The rows come from 4 hidden closed curves, with some noise, and rows from the same curve form a group. Each curve winds through 8 dimensions. The rows are also pushed far along 4 directions, which tell nothing about the answers.
Some rows, each with its group after it:
[ -6   5   3   6  16   6  10  11  -3  -1   9  -2  -2 -13  -6   6 -13  11]  Z_605
[ -8   0  -6  -1   1 -18 -13  21  -2  -3   6  -5   2   5   5   6   9  17]  Z_88
[  3 -12  -1  -6   1  -9   2 -16  -6   8  -4   0  -4  -5  -5   0  -1  -6]  Z_603
[-16  -3  17  -7  -9   8  12 -18  -7  10  -5  -1  14 -15  -9   2  -7  -9]  Z_605
[  4 -11  -5 -15  -6  -4  -9   3  -5  -2   1   3  -8  -2  -6   3   3   6]  Z_603
[  8  13  -8   4   5  24  10 -15   6 -14  -3  15   7   0   4  -4 -12  -3]  Z_88
[-15   9   5  -2  12 -30  -8  20 -14   2   1  -5  10   2   4  12   7  10]  Z_605
[ -2  -5  20   1  -9  21  18   4 -10 -10   9 -21  -7 -10   4 -10  -6 -16]  Z_605
[-7 -1  8  0  8 -3 -5  2  5  7  2  0  4 -7  1  5 -3  5]  Z_603
[ -1  -8  -6  -8 -12 -14 -26 -24   2   6 -15  14  -1   6  -4   5   7   1]  Z_88
[  5  -3 -11  -8 -15  15 -15  -1   4 -10  -3   8  -7   3   2  -2   3   8]  Z_792
[ -3  -6   0  -4   8 -19  -6  15 -10  -8  14  -6  -9  -1   0   7   4  13]  Z_603
[  2  10  -4   3  -3  -2  -7 -13  18   7  -9   8   1   6  -2  -3   9   6]  Z_88
[  5  -3 -11 -17  -1 -11 -18 -26   3   6 -17  22   7   3  -1   5  11   6]  Z_88
[-10  21   4  11  15  -1   5  20 -11 -17  11 -15  -2  -1  10   0  -6   7]  Z_605
[ 11  -5  -4  -3  -9  -5 -14  10  12 -10  -1  -2 -11   4   0  -4   0   8]  Z_792
[ -3  18 -18   7  20  -6  -4  -7   7   9  -5  22  12   5  -5   8 -10  14]  Z_603
[  9   7 -12   4   9  21 -10  23   5 -15   4 -12 -17   1  11  -8 -14   1]  Z_603
[  7  -3   5 -11   0   3  -3  11   3   3   3  -1 -15   0   2   1   6  -7]  Z_88
[  0   6   3   4  17  -7  13  28  -1  -3  19 -11  -3   0  -1   0 -12   7]  Z_792
[ -5  -8   9  -5   1 -26 -10  16  -3   6  -5  -5  -4  -7  -5  10   7   7]  Z_603
[ -4   2 -16   6  13  -9 -12 -13   4   2  -6  10   9  -5  -5   5  -6  22]  Z_605
[  8   3  15   3  -4  13  19  17   2  -3  12  -5  -3   4  -1  -6   0 -11]  Z_792
[  5   5   2  -4   1  11  11 -20   5   2   2  10 -10  -4  -7   0  -4  -9]  Z_603
[ 12  -1 -12  -7 -12  -3 -25   5  19  -7 -13   4  -4  11  10  -5  16   7]  Z_603
[ 12  16   1  -4  -9  34   5   0  15 -18  -2  12  -4   2   6  -8   1  -3]  Z_88
[  6   5  -3   4  -6  14   4 -11   2  -8   1   0   6  10   9 -11   3  -5]  Z_605
[  9   3 -10  14  10  -4 -10  27   8 -17   4  -8 -12   4   8  -1  -5   7]  Z_792
[-11  -8  10   9   2  -5  17 -15 -11   6  -2  -8  23  -6  -4  -1 -12 -11]  Z_605
[ -1   7  -4  20  16 -11  11   7   9   0  -1   3  12  -4  -5   4 -14   8]  Z_792
[ -1  -1  21  -7 -29  23  13  -5   3  -5   1  -5   4  -2  -1 -11  14  -5]  Z_88
[  3 -14  12 -21 -16  -6 -21   0  -1   1  -5  -4 -22  -4   2   3  17  -4]  Z_792
[ -6  -8   2   7  12 -38  -7  33  -6  -2  -1 -18   2  -7   4   9   3  11]  Z_605
[ -6   3  13  -5  -8 -14   8  37  -6  -8   4 -19 -15 -12  -1   2   3   9]  Z_792
[  7 -15  -2  -7 -14   1 -14 -15   7   7 -16  14  -6  -3  -2   5   9  -8]  Z_792
[-18  -2   2   7  11 -16   0  -4  -2  21   6   0   6  -5 -11  11 -11   5]  Z_88
[-11   5  19  -1  -5 -12   3   8 -17  -7   2 -18   1  -2   7  -1  11  -1]  Z_605
[  6   6  -1   6 -19  26  -6   8  14 -11   6   7  -6  13   2  -6  -2  -4]  Z_88
[-12  19   7   5  15  15  15  -2  -4   2  10   4   3  -8  -6   4 -12   3]  Z_792
[ -5   4   6   3  13   6   8 -18   7   8   2   5   1 -12  -9   3 -17  -2]  Z_792
[  6 -19   4 -16 -12 -13   2  13 -14   6  -2 -10  -6   0  -2  -1  13  -7]  Z_603
[ -9  -4  -6  -4  -4 -22  -2  17 -14  -1  -5 -12   4  -4   2   2   8  12]  Z_605
[  2   2  -7 -10   5 -20 -12   4   4   4  -3  -1 -15   1   5   3   6   5]  Z_792
[  6  16   2  -5   0  20   7  20   6 -10   5   3 -10   0   1  -3   2   3]  Z_88
[  4  10  -4   6   9  11  -1   3  14  -7   6  -3 -12   1  10  -4  -4  -3]  Z_88
[ -3  13   6   1  11   5   9  18  -4  -9  12 -13 -11  -3  12  -2   1   0]  Z_605
[  6   4   5   8 -15  13   4 -23  17  -3 -10   8  11   4  -1  -9   6  -3]  Z_88
[  2   7 -25   2   5   3 -14  -6   7   5   2  18   6  17  -4   1  -5  13]  Z_88
[ -6   5   8  -5   7 -17  12  26 -15  -3  11 -22 -17  -9   3   1  -1   4]  Z_792
[ 10   9 -28   1  17  -4 -10  10   1  -6   6   6  -7  14   9   0  -4  10]  Z_603
[  0   4  -8   4  12  -5   5  12  -1  -5   5 -13 -11  -6  11  -3   1   6]  Z_605
[ -2  -4   4 -14 -17   1 -10   9 -12  -8   3  -9  -8   3   6  -5  15   7]  Z_603
[  9  12 -22   6  10  18   5   4   2  -6   3   8  -1   7   1  -4 -16   0]  Z_605
[ -1  10 -14   0  -2  -1 -14  -5  12  -3 -12  14  -2   0   3   4   4  13]  Z_792
[ 15  16 -20  -3   9   9  -8  10  16 -13   5   8 -21  12  13  -3   3   3]  Z_603
[  4  11 -16   6  13   2   6 -14   5   7   0  23  12   9  -8   3 -10   6]  Z_603
[  5 -14   1  -1  -5  -7  -3  -3  -8  -2  -1 -11  -9  -2   4  -4   4  -6]  Z_792
[ -4   6   7   0 -10  16   8 -13  10   1  -2   7  12  -2  -3  -4   3   3]  Z_88
[-4 11 -5 14 16 -1 11 -1  8 -2  3 -1  7 -7  5  0 -4 13]  Z_605
[  7   4 -15   2   2   4   9 -16   8  -7   1  14   4   3  -6  -2  -4   5]  Z_603

New rows. What belongs after each?
[ -4  -2  11  -5  -4  13   6 -14 -11  -1   3  -6  -5  -7  -1  -4  -3  -5]  Z_605
[-15  15 -11   6  17   1   2  -7  -3   5  -3  13   8 -11  -5  12 -12  13]  Z_792
[ 16  -5  -3  -1 -22  24  -4   8   2 -18   1  -5 -12   6   2 -14   7   5]  Z_605
[  3 -11   5  -3  -6  -2   2 -27  -7   9  -1   5  12   7 -11  -4   1  -4]  Z_792
[  0 -12   8 -11  -7 -33 -20  22  -2  -5  -2 -18 -16  -4   4   3  15  11]  Z_792
[ -1   6  -3  -8  -4  -5 -19 -10  12   6 -16  17   4   5  -2   6   4   0]  Z_605
[-11  -3   2   9   2   9  14 -19  -6  10   6   1  14  -4 -10  -1 -15   0]  Z_88
[ 10   7 -18  -4   1   0 -14  18  14  -8  -1  10 -13   5  -3   1  -9  15]  Z_792
[  5   9 -17  11  13  17  -3   3  10  -5  -3  14  -7  -4   0   6 -16   1]  Z_792
[ 14  -9  -2  -2 -22  12  -4   8   1 -13  -2  -4  -9   6   1 -11  11   6]  Z_605
[  7   2  -4   2  -3   6  -1  11   4 -11   4  -6 -11   5  15  -5   9  -2]  Z_792
[ 16   2   5   0  -8  27  14   0  12  -7  12   2  -3  10  -3 -13  -9  -9]  Z_792
[ -6  10   7  -6  -5  14  18  17 -16  -9  15  -8  -7  -2   1  -3   2   4]  Z_603
[  2  10  10  -8 -11  32  -1  15  -3 -12  11  -6 -19   1   6  -7  -1  -3]  Z_603
[ -9   1  18   3  -4  -1  23  18 -11   7   2 -11  13  -7  -4  -1   1  -3]  Z_603
[  1   1   1   4  -2  -1   8   1  -7   2   5 -12  -6   4   1  -7   4  -2]  Z_88
[ -4 -17  25   1 -11 -23   8  -6  -2  13  -5  -3  11  -6  -9   4  12  -5]  Z_603
[ -8   6  -2 -11   2 -27  -2  25  -7   1  -4  -8  -7  -7   1   8  14  13]  Z_603
[ 10  13  -7   5  -8  30   5 -11   6 -16   3   1  -9   9  11 -13  -3  -9]  Z_88
[  4   4  -8   4  12  -1   6  -2  10  -1   6   0  -4  -1   1  -2 -14   3]  Z_792
[  0   2   1   8  12  -5  20  25  -9  -7  16 -18  -5  -4   2  -3 -13   2]  Z_792
[-10 -12  16  -5   1 -11   8 -26  -2  22  -7   8  15 -16 -15   8   1   2]  Z_605
[ -7  10 -11   2  10  18  -4 -12   7  -2  -2  11   7  -7  -4   3 -20   6]  Z_605
[ 12  14 -15   6  -2  23 -11  10   7 -24   6  -8 -21  11  12 -13  -2   4]  Z_88
[ 12  -5 -13   5   2 -11 -22  23  11 -12  -4  -3  -7   9   7   0   2   6]  Z_605
[ 11 -11  -6  -8   3 -14 -24  11  13   2  -8   2 -14   4   5   5   5  -4]  Z_605
[-16 -17  12  -8 -11 -19   1  -6 -16   9  -6  -8   5 -17  -3   8  11   5]  Z_792
[ -6 -10  13 -14  -4 -32   4   0 -13  13  -2 -13  -7  -8  -3   3  10  -1]  Z_792
[  6  12 -23  17  13  17  -1 -12   4  -8  -1  11   2   8   9  -2  -8   0]  Z_792
[ 12  12 -25  10  14  13   5 -16   9   0   3  27   8  15  -7   0 -16   4]  Z_603
[ -1   7   1  -2   1   8   2 -18   7   7   0   1 -10  -1   2  -3   0  -8]  Z_88
[  3  -6  -6  -7  -3 -17 -32 -14  16   4 -12   3 -11   2   3   1  14   7]  Z_88
[  4   1 -26   0  21 -16 -12  15   4   7  -2  11   6   7  -1   8  -7  13]  Z_603
[-16  -3 -10  11  17 -23  -4 -10  -7  15   2   8  15  -1  -9  14 -16   8]  Z_88
[ -1  -1   7   5  -2   4  16   2  -3   1   1 -14   5  -3   7  -8   1  -7]  Z_603
[-15 -12  29   2 -11 -29   8 -17  -1  18 -13  -7  19 -14  -7   5  14  -2]  Z_603
[ -4  -8   3   1  11 -12  11 -20   5  16 -10   1   7 -16  -8   4  -9  -7]  Z_603
[  6   3  -4   5 -11  16  -1 -23  18  -3 -11  10  12   4   1 -10   0   1]  Z_603
[ -4   5   4  11 -15  24  17  -9  -1  -4   7   3  13   5  -4  -7  -8  -3]  Z_88
[ -1  -5   7   5  -4 -14  -8 -20  15   9 -13   9  13  -2  -4   2   6   3]  Z_603
[-18  13  -2   3   5  -7 -10  -1   6  11   4   4  -3  -3  -3  10  -4   9]  Z_88
[  0   2   5  -7 -20   5  14 -18  -2   0  -6   2   6   0  -2  -7  14  -2]  Z_603
[ -7  -1  12  -3   0 -25  14  -2 -10  10  -1   3   4  -7 -12   9   8   3]  Z_603
[ 11 -13   8 -10 -23  -3  -4  -7   5   2  -6   1  -1  11   7  -7  22 -13]  Z_88
[  7  19 -26  -4  18  12  -8 -15  18   4  -3  27  -5   5   0   5 -11   6]  Z_603
[  6 -13   2 -14 -28  -7 -26   7   1 -11 -13 -11 -11   7  10  -6  17  -8]  Z_605
[  6  -6  -1   0 -13  15 -10   5   0  -6   5   1 -13   9  -3  -3  -6  -8]  Z_88
[ -5   9  18  -1 -21  21  15  -7   0  -8  -1  -7   5  -4   4 -10   8  -4]  Z_605
[ 13  -7 -12  -4  -5   1 -11 -19  16   6 -12   8   4  10   8  -8   8  -6]  Z_603
[ -6  -8  17   8  -8  12  18 -15  -6  13  -4  -5  22  -6  -7  -7  -8 -10]  Z_603
[  0 -13  21   9 -10  12  24 -11  -9   0   4  -9  16  -6  -7  -8  -5 -10]  Z_605
[  5 -15   7  -1 -11  -9  -6  -4  -3  -4  -3 -13  -4   1   2  -6  10  -2]  Z_88
[ 12  -1   4   6 -10  14   1  -8  20   3  -3   2  -2   7  -4 -10   5  -6]  Z_88
[ -4  20  -8  10  14  -5   6  25   7 -10   4  -3  -7  -9  -1   4 -16  17]  Z_792
[ 11 -11  -2 -15 -24   6   5 -33   3   2  -7  16   4   7  -7  -7  15  -6]  Z_603
[ -2  20  -9  10  16  20  19 -12  -2  -4   5   7   2  -3   0  -1 -20  -4]  Z_88
[ -7   8 -10  15  21 -19   8  -4  -2  10   1  -1  13   0  -5   3  -7  11]  Z_88
[  9   6 -14 -10   8   1  -1  18   1  -7   3  -4 -23   0   5   0   1  -1]  Z_603
[  8  -9  -1   2  -1  -5 -17  -5  15   1  -6   2  -5   2  -2   0   2   1]  Z_88
[ -4  -3 -13   0  15 -11 -14 -15  14  19  -2  14  11   1  -9   8  -4  14]  Z_88
[ -6   8  -2  10  25   0  10 -10   5  10   9  11  18  -2  -9   6 -18   7]  Z_792
[-11   0  12  -4 -17  -4   8  -7  -4   4 -11  -2   1 -15  -3   3   9   2]  Z_792
[ -3   7 -10 -10  21 -20 -16  28 -10  -8   6  -9 -21  -5  11  10   2  11]  Z_88
[ 0  3 -1  7  0  4 13 23 -2 -4  2 -1 -3 -7 -5  3 -9  2]  Z_792
[ -2  14   2   2  -2   6   9 -19  10   3  -6  11   7   0   4  -2   4  -5]  Z_88
[  7  14 -13   0   8  23  12  30  -3 -15   8 -12 -18  -1   9  -8 -11  -2]  Z_603
[  9  -8 -15   2   2 -13 -14 -17   9   5  -6   6   5  12   5  -3   6   2]  Z_88
[ -9 -10  22   9  -8   2  25 -18 -12   4  -3 -16  17 -11  -3  -7  -7 -19]  Z_605
